The rows are grouped in 3 ways, from coarse to fine. Each group lies inside one group of the grouping before and may be the whole of it. The rows also spread widely along 12 directions, which tell nothing about the answers.
In the rows, 128 means zero.
Some rows, each with its group in each grouping after it:
[155  98 125 116 195 137 112 134 170 138  76 158 205 160 175 125  86 135
  75 100 120 134 156 134 124 152 122] : J953 zezad J466
[139 134 155 129  99 187 169  98 106 165 180 125  85 131 121 146 117 150
 128 137 169 123 137 117 130 173 154] : J286 rinep J705
[101 173 162 137 155 149 193  97  81 165 202 143 114 154 159 121 135 131
  95  76 110 116 170 125 142 123 111] : J415 mil J104
[169 136 146 128  99 198 157 137 212 110 155 205  81 109  87 129  78 101
 192 134 155 141 116 104 171 156 200] : J953 fereg J233
[165 103 120 127 146 164 128 128 157  74 113 183 115 114 121  87 143  64
 125  79  98 102 140 130 172  95 139] : J415 mil J93
[116 148 134 109 118 163 101 133  85 160 118  99 187 161 176 142 121 159
  56 143 123 146 167 112  64 132 139] : J415 zuzur J187
[165 110 144 144  86 208 114 148 167 145 110 152 131 127 117 180 142 134
 111 135 174  83 148 123 166 166 155] : J286 kuzus J616
[149  51 126 119  71 146  78 138 184 116  81 129 148 110 136 160 132 106
 151 158 122 147 114 136 120 158 212] : J953 zezad J465
[118 112 100  68 113 125 136 116 120 133 124 103 105 169 172 162 103 173
  93 133 160 159 145 117  50 172 168] : J953 gubi J156
[ 79 137  89  84 127 135 147 131 136 121 130 133  40 133 158  50 179  91
 131  63 158  99 170 164 154 163 140] : J286 zumif J454
[161 169 132 120 153 156 168 125 103 120 123 175 107 162 163 161  95 172
  61  71 144 105 137  71 113  98  98] : J286 kuzus J160
[101 141  77 102  62 137 118 150 148 114 132 134  36 108 154 130 182 122
 137  98 170  97 153 132 118 137 177] : J953 suto J951
[100 134 131  95 104 133 111 132 157 132  95 119 132 141 168 101 122 112
 126 113 122 133 146 144 101 157 172] : J286 kuzus J627
[163  70 105 127 190 112  77 122 190 135  42 160 188 118 146 117 139  94
 102  75 104  96 161 157 140 133 109] : J415 Kun J320
[136 100 139 141 155 151 127  98 172 153 147 119 148  90 122 109 123  96
 127 108 105 119 165 156 165 155 167] : J415 mil J309
[161 159 101 158 110 189  65 151  96  93 147  96 165  85 132 117 119 134
  70 149 140 145 119 110 132 109 117] : J415 zaliz J899
[118  98 127 118 119 162 155 136 142 103 187 117  97 111 152 128 100 125
  89 114 101 164 125 121 136 132 206] : J953 zezad J728
[181  66 148 149 152 111  97 101 162 119  69 153 187 109 139 144 111 109
 122 109  68 121  86 116 126 102 140] : J286 rinep J705
[152 171 143 138 116 118 109  67 175 199  99 135 128  79 113 147 111 166
 182 145 171  99 165 111 104 166 139] : J286 zumif J454
[136 106 126 112 110 162 127 116 133 109 142 114 117 102 133  85 131 103
 121 131  94 135 145 132 120 127 210] : J953 zezad J465
[126 114 102 127  98 153 141  92  87  98 170  93  62  83 122  90 205  96
 107 100 109  79 135 142 162 110 164] : J286 kuzus J616
[112 168  85  76 165 129 145 104 125 120 164 104 103 134 156  72  85 143
  96 106 143 158 161 131  88 156 157] : J953 fereg J233
[144 127 139 124 141 164 160  95 134 129 165 146 108 122 116 106 118 101
 146 116 139 132 147 137 160 157 133] : J415 mil J93
[178 154 115 125 108 163  89 171 139  69  79 180 136 139 152 165 103 130
  96 101 130 123 119  74 109  82 120] : J415 mil J104
[130  77 104 146 148 100  71 133 138 136  95  93 192 121 183 178 148 133
  61 106 130 131 100 142 140 145  87] : J286 kuzus J627
[146 207  93 133 138 174 157 109 129 106 203 142  53  66  99  45 114 111
 159 105 167 120 147 120 181 132 137] : J953 zezad J466
[ 95 127 150 150 131  79 122 139 177 149 124 148 167 118 189 133 125 105
 134  88  60 145 126 130 135 102 160] : J953 zezad J728
[154 196 146  67 146 151 165  80 106 130  81 163 116 189 137  64  83 141
 141 118 143 121 155 110  61 157 129] : J286 kuzus J616
[148  66 126 183 143 147  76 106  97 147 123  92 201  88 144 143 203 101
  65 118  98  77 115 154 185 113  97] : J286 kuzus J627
[176 129 136 120 140 153 131  89  86 132  76 157 149 157 131 115 145 119
 128 130 141 101 115 119 127 133  84] : J286 kuzus J160
[103 130 137 159 143 150 140 140 114 162 203  99 150 119 174 152 125 148
  55 102 114 135 155 130 150 132 148] : J953 zezad J465
[192 112  90 120 135 133  92 114 190  78  77 153  88  60 115 147 102 141
 114  97 136 103 124  82 118 102 167] : J286 zumif J454
[153  66 120 125 134 152 147  85 109 121 128 132  92 113 126 135 186 112
  89  92 127  70 137 130 158 126 144] : J286 kuzus J627
[160 117  69 105 150 140  91 115 123 134  64 133 139 141 143 108 158 139
 107 118 194  94 172 147 126 176  91] : J953 zezad J466
[145  85 114 151 127  97  85 108 146 160  82 143 167 110 159 169 177 125
 118 113 119  91 126 139 129 124 123] : J953 suto J951

New rows, each followed by its group in each grouping:
[172 124 140 125 149 164 134 110 138 153 105 162 149 151 140 168  92 174
  84 117 161 121 172 101 100 153 128] : J415 zaliz J899
[155  92 129 133 114 172 117 155 130 129 115 165 147 160 139 171 124 117
 104 136 153 152 106 111 148 149 113] : J415 zuzur J187
[158 110 146 109 153 171 163  98 136 127 123 155 119 146 131 118  99 125
 103 107 136 122 135 120 128 157 150] : J286 kuzus J627
[144 127  96  99  94 133  97 131  76 104  82 135 126 166 170 130 157 129
 107 133 139 129 103 108  71 122 124] : J953 suto J951
[177 125 171 165 150 176 138  95 135 177 123 184 181 134 116 129 121 115
 145 145 136 100 131 127 162 156 117] : J953 suto J951
[153 143 146 124 181 177 160 107 111 141 133 161 134 147 133  88 102 128
 101 105 144 117 140 120 150 151 104] : J286 zumif J454
[158  65  93 108 159 137  67 133 182 101  66 118 185 126 145 122  99  93
 112 130 130 161 118 150 130 173 138] : J415 mil J309
[119 142  72  84 104 154 144 140 118  89 153 128  48 138 145  97 140 127
 119 103 165 130 141 123 112 143 159] : J953 gubi J156
[174 124 127 130 113 177 124 123 145  89 119 168  84  99 105 111 124 108
 145 120 142 117 104 102 158 122 152] : J286 zumif J454
[187 153  93 151 162 108 115  89 154 142 123 161 133  90 122 180 108 171
 117 106 166 101 132  83 125 117  91] : J953 fereg J233
[121 133 150 163 140 130 131 113 136 189 134 159 160 122 152 153 156 128
 109  96 117  97 170 125 154 120 113] : J415 zuzur J187
[126 187 178 120 120 162 196  98  75 151 183 160  95 177 146 139  99 146
 133 111 121 146 132  81 105 121 133] : J415 mil J309
[170  86 111 114  57 176 129 107 117  84 148 122  68  92 110 165 145 140
 122 153 117 115 115  85  92 103 226] : J953 gubi J156
[141 144 112 138 158 153 150 123 124 155 158 148 119 135 141 124 130 137
 119 105 184 123 140 134 176 171  87] : J953 zezad J466
[133 157  41  79 118 131 112 152  80  72 120 128  63 156 172 118 137 141
  89 104 201 149  98 111  96 144  84] : J953 suto J951
[191  96  79 125 128 161  76 118 143  76  97 119 124  82 114 143 123 121
  95 124 140 120 126 109 128 117 142] : J415 mil J309
[172  96 139 120 154 171 150  70 105 125 154 112 144 114 113 102  96 132
 115 164 115 152 124 120 112 155 168] : J953 zezad J728
[122 147  94 136 158 108 135 134 141 165 150 146 121 149 160 149 120 141
 137 108 219 158 114 142 180 203  46] : J953 zezad J466
[ 83 154 110  80 129  77 133 137 120 131  97 145 114 193 210 141 126 133
 111  66 131 156 148 128  77 137 106] : J415 mil J104
[192 159 102 124 137 206 139 120 131 124 132 158  75 109 106 137 115 177
  83 106 197  77 196  83 126 132 145] : J953 zezad J465
[119 139 108 106 127 172 117 132 122 149 109 112 121 139 156 112 155 139
  71  97 172  83 187 147 127 164 130] : J286 kuzus J627
[124 112 170 165 168 111 151 118 115 186 160 153 186 166 180 178 111 146
  97 104 114 154 113 117 148 138  93] : J953 zezad J465
[187 158  82  91 117 154 128  67 128  84 129 132  44  74  85  79 101 141
 154 136 172 127 148  99  90 136 165] : J415 zaliz J899
[187 121 147 185 141 158 123 138 158 129 112 203 159 111 123 166 127 125
 120 107 126  92 122  92 180  97 106] : J953 zezad J728
[143 123  97 118 121 137  78 167 182  92  87 153 160 118 155 131 114 115
 102 108 106 129 132 111 116 103 168] : J953 fereg J233
[151 171  76 147 126 119 100 146 139 111  93 172  84 114 140 123 160 123
 136  66 187  82 113 109 164 110  49] : J286 rinep J705
[128 174 132 109 158 165 146 117 135 112 126 159  98 119 131  30 124  94
 129  84 115 103 159 134 149 125 145] : J286 zumif J454
[153 113 115 146  94 162  67 128 155 183  83 125 158 105 124 178 171 139
 129 143 185  85 173 144 135 171 116] : J415 Kun J320
[155  94  90 146 148 138  78 111 114 146  92 107 166 102 145 135 186 141
  66 111 139  72 175 142 130 124 116] : J953 zezad J465
[ 91 126 165 143 123 150 147 125 154 175 150 141 139 132 162 133 153 108
 115  85  84 100 184 145 150 126 179] : J415 mil J309
[134 146  91 130  92 151  66 146 104  95 137  79 158  89 152 119 135 133
  88 143 102 136 120 115  91  94 163] : J953 gubi J156
[144 104 163 135  94 170 153  90 132 164 158 152 125 125 111 141 153 119
 155 150 116 103 149 125 138 146 195] : J953 fereg J233
[107 120 106 126 133 119 132 114 126 142 145 121 119 116 163 113 160 118
 117  99 127 117 150 146 148 140 142] : J953 zezad J466
[141 151  92 131 142 175 124 130 147 118 129 141  97  94 121  67 156 106
 120  97 159  84 183 145 167 136 138] : J953 zezad J728
[153  98 146 158 106 205  97 150 114 139 111 127 169 127 141 156 172 126
  60 122 134  74 146 129 163 127 134] : J286 kuzus J627
[139 165 115 147  91 180 109  98  99 147 173  92 106  68 111 107 159 143
 121 147 154 106 172 130 129 134 152] : J415 zaliz J899
[128 107 115 141 151  98 115  77 147 187 121 104 160  96 160 163 144 164
 101 114 125  99 179 139 115 143 147] : J953 zezad J466
[156 185 111 156 144 119 149  93 143 155 171 168  94  90 121 148 127 154
 139  96 156  96 143  94 150 113 108] : J953 fereg J233
[165 178 133 158 118 137 142 119 145 138 121 195  84 122 131 167 141 141
 146  79 175  83 117  82 167 113  77] : J286 kuzus J627
[183  59 113 136 140 136  82 119 185 127  37 186 161 127 124 169 164  93
 142 108 153  83 147 143 162 155 106] : J415 mil J104
[ 97 119  99 144  96 108  81 158 120 138 110 138 146 137 180 126 194  84
 133 110 134 121  99 160 158 133  96] : J953 suto J951
[132 132  66 136  49 131  56 136  75 107 112  93 104  85 157 151 219 137
  96 138 145  84 124 116 100  90 138] : J953 suto J951
[ 92 134  90 137  69 129 107 140 117 130 151 121  73  96 147 126 218  99
 129 100 138 101 149 136 155 110 139] : J415 zuzur J187
[157  75 101  86 149 124 137  94 150 103  68 175 102 144 136  82 147  92
 149  96 123 106 148 141 127 145 158] : J953 zezad J466
[180 107 156 124 141 148 146  78 149 110 107 166 125 115 105  93 119  85
 162 123  96 113 105 123 152 131 157] : J286 kuzus J616
[150 105 127 126 154 161 142  80 164 129 162 124 116  81 106 112 109 102
 138 122 128 126 156 145 156 167 163] : J415 mil J104
[179 179 148 127 164 207 164  97 118 126 156 163 103 113  96  73  79 132
 126 124 161 120 140 100 150 152 121] : J286 zumif J454
[110 200 154 142 146 204 144 145 131 161 195 116 133 118 149 111  78 162
  68 109 144 131 173 115 142 147 146] : J286 zumif J454
[175 141  84  99 134 160 101 101 145  91 125 121 124  92 106  88  89 124
 133 153 151 143 126 114 107 148 161] : J953 fereg J233
[125 133  88  83 126 123 177  76  92  88 180  93  23 108 141 102 142 136
  94  83 130 124 131 115 106 124 168] : J286 kuzus J616
[111 123 128 130 103 112 109  82  98 205 120  70 157 132 165 184 184 173
  87 137 161  86 170 147 101 170 114] : J286 kuzus J616
[146  97 144 151 162 123  95  71  89 181 104 102 214 122 139 105 166 100
 118 137  90 119 130 164 127 139  91] : J415 Kun J320
[176 170 117 123 141 172 103  94 104 118 102 108 153  89 128  99 112 149
  81 129 118  88 157 103  95 102 142] : J286 kuzus J160
[125 149 145 127 149 147 159 105 133 165 170 145 144 141 140 121 103 134
 129 124 132 140 143 124 133 157 144] : J953 fereg J233
[168 102 150 170 122 144 105  74 106 155 123 113 164  82 118 138 156 130
 112 134  89  84 124 120 130 101 142] : J286 rinep J705
[139  93  81 134 185 128 135 146 195 138 105 198 115 139 147 134 157 111
  99  46 166  73 172 146 192 150  98] : J953 fereg J233
[104 164 104 127  62 158  87 184 154  94 106 136 101 107 162 110 164  91
 132 101 130 108 123 132 153 105 152] : J286 kuzus J160
[121 125 119 127 121 116 121 100 122 159 142 106 135 118 167 162 131 167
  96 120 122 129 152 117 100 132 160] : J953 zezad J466
[137 110 102 146  67 131  66 148 123 115 119 112 129 103 144 174 168 106
 138 142 144 152  74 124 137 126 113] : J415 Kun J320
[ 98 136  91 164 176  82  98 132 213 157 177 109 168  66 163 121 113 109
 122  88 120 150 132 163 185 150 123] : J953 fereg J233
[137 159 118 111 128 191 131 106 120 125 169 100 110  95 124  98 115 130
  95 119 128 115 192 128 116 139 178] : J415 mil J104
[125  82  94 128 137 151 140 125 133 138 164 124  91 133 145 171 167 123
  92  94 189 113 156 154 183 178  98] : J415 mil J93
[184 164 118  97 174 122 131  80 160 131  73 169 135 138 129 127  67 155
 131 104 160 124 172  98  78 142 106] : J415 mil J93
[157 129 131 100 117 168 135  96 132 102 119 131  96 113 118  93 118 111
 133 124 132 123 124 116 113 141 173] : J286 kuzus J627
[ 81 171  99 129  99 141  98 202 148 100 136 121 125 128 195 119 128 105
  90  80 131 147 107 131 159 116 117] : J286 kuzus J160
[159 149 103 134 164 111  87 106 183 128  84 137 138  68 133 115 108 139
 115  86 131  98 154 113 125 117 127] : J286 zumif J454
[128 121 116 153  73 153 125  94 117 174 174 110  86  76 110 168 192 137
 138 142 164  96 160 123 150 144 145] : J415 zuzur J187
[113 145 163 150 105 143 117 175 150 140 100 194 177 166 185 134 140 104
 129  96  88 121 128 118 150  98 139] : J953 zezad J466
[139 118 138 103 134 183 144 143 172 122 109 182 131 149 145 107 119 119
  93  87  96  87 195 122 119 118 210] : J953 fereg J233
[136  92 170 126 144 137 155  82  91 179 131 144 181 180 153 147 143 131
 113 142 102 124 134 130 111 148 141] : J953 fereg J233
[112 163 124 107 124 122 138 102 103 131 125 134 112 141 160  98 147 111
 134  97 115 120 156 131 104 123 125] : J415 mil J104
[ 77 101 143 127  97 143 122 105 115 159 156  78 115  95 157 106 192 111
 102 114  85  95 166 160 134 131 202] : J286 zumif J454
[140 152 177 114 134 147 185  92 165 177 158 152 124 152 142 170  60 170
 125 120 146 144 148 103 108 180 167] : J286 kuzus J616
[127 143 128 150  42 145 100 137 136 134 126 121 105  89 140 179 170 124
 152 137 145 109 102 111 146 121 150] : J286 kuzus J160
[130 138  81 106 124 108 128 127 164 117 129 137  79 114 158 147 116 154
 119  91 163 137 140 109 117 140 144] : J953 zezad J466
[139 101 108 144  98 118 121 142 146 124 121 170  91 119 159 185 172 136
 117  85 137 101 123 103 154 105 137] : J953 zezad J466
[145 133 120 150 126 148 149 136 105 132 141 171 100 143 152 159 163 143
  93  91 154  95 141 100 154 108 104] : J953 zezad J728
[154  99 105 113 108 158 101 152 144 102 101 143 125 128 163 171 122 147
  71 114 130 117 127 102  97 118 172] : J953 suto J951
[133 127 113 103 130 168 134 117 109 137 135 124 124 144 151 113 122 139
  95 131 150 125 150 135  98 165 156] : J953 suto J951
[141  65  81 142 132 175 110 157 140 109 136 147 120 125 130 132 193  89
  88 101 158  88 135 156 205 150 116] : J953 fereg J233
[126 102 138 123 136 149 155 117 138 155 124 165 123 155 153 124 158 115
 124 101 132 105 159 145 156 152 143] : J953 zezad J466
[156 175 112  77 120 188 128 141  76  89  99 150 118 176 159  95  97 158
  76 124 142 135 153  83  62 114 150] : J953 zezad J466
[141 184 135 148  91 156  95 141 155 142 120 147 127  90 133 140 126 133
 130 108 124 103 159 105 115  98 147] : J415 Kun J320
[134 143 150 134 138 131  98 113 131 155  73 141 202 134 166 104 131 129
 109 125  78 105 169 125  90 106 150] : J953 zezad J728
[ 59 132  87 118  53 111  81 166 117 133  96  96 101 129 192 122 238  92
 125  97 142  94 135 168 149 133 125] : J286 kuzus J160
[134  90  64 135 161  81  67 136  85 100  44 149 163 147 180  74 233  72
 101  70 111  83 121 156 152  87  47] : J953 zezad J465
[130  58 120 150  96 201 124 163 155 126 182 123 114 116 124 185 158  98
 106 128 180 136 130 160 216 190 137] : J415 mil J93
[158 133 136 172 114 157 108 102 107 150 150 130 154  81 112 134 157 111
 127 146 115 116 124 112 156 108 122] : J415 zuzur J187
[138 153 105 104 139 130 149  94  83  88 141 142  79 127 145  90 156 111
 104  74 104 104 155 110 112  80 123] : J415 mil J93
[101 123 144 159 103 109 119 106 126 199 123 146 156 135 158 130 198  97
 170 127 127  99 133 169 155 153 111] : J953 suto J951
[128 117 103 123 106 125 118 152 219 121  99 179  92 115 133 115 132  87
 197 105 171 133 126 146 179 175 144] : J953 zezad J728
[167  70 136 103 163 107 126  83 108 117  97 135 176 165 152 125  90 120
 128 148 103 191  76 119  91 151 133] : J953 zezad J465
[ 98  98 133  98 100 147 117 143 174 149 119 124 138 155 160 146 128 103
 135 120 142 149 164 163 129 189 168] : J415 mil J93
[163  93 107  97 154 141 108  86 124 126  56 149 134 136 118  70 172  87
 133 107 131  89 166 157 114 150 119] : J415 Kun J320
[149 132 127 137 122 154 102 123 128 107 112 122 142  99 146 120 141 120
  82  99  97  96 133 113 129  94 152] : J286 kuzus J627
[152 137 111 103 150 113 114  85 154 140  45 156 123 122 145 103 148 133
 122  81 138  66 177 125  98 130 127] : J286 kuzus J627
[108 183 166 142 143 182 189 100 131 195 220 126 109 109 132  99 109 150
 112 106 136 109 211 134 148 155 177] : J953 zezad J465
[150 178 145 127 181 149 171 105  94 137 170 168 146 160 155 100  67 134
 105 111 126 158 105 104 118 133  98] : J953 suto J951
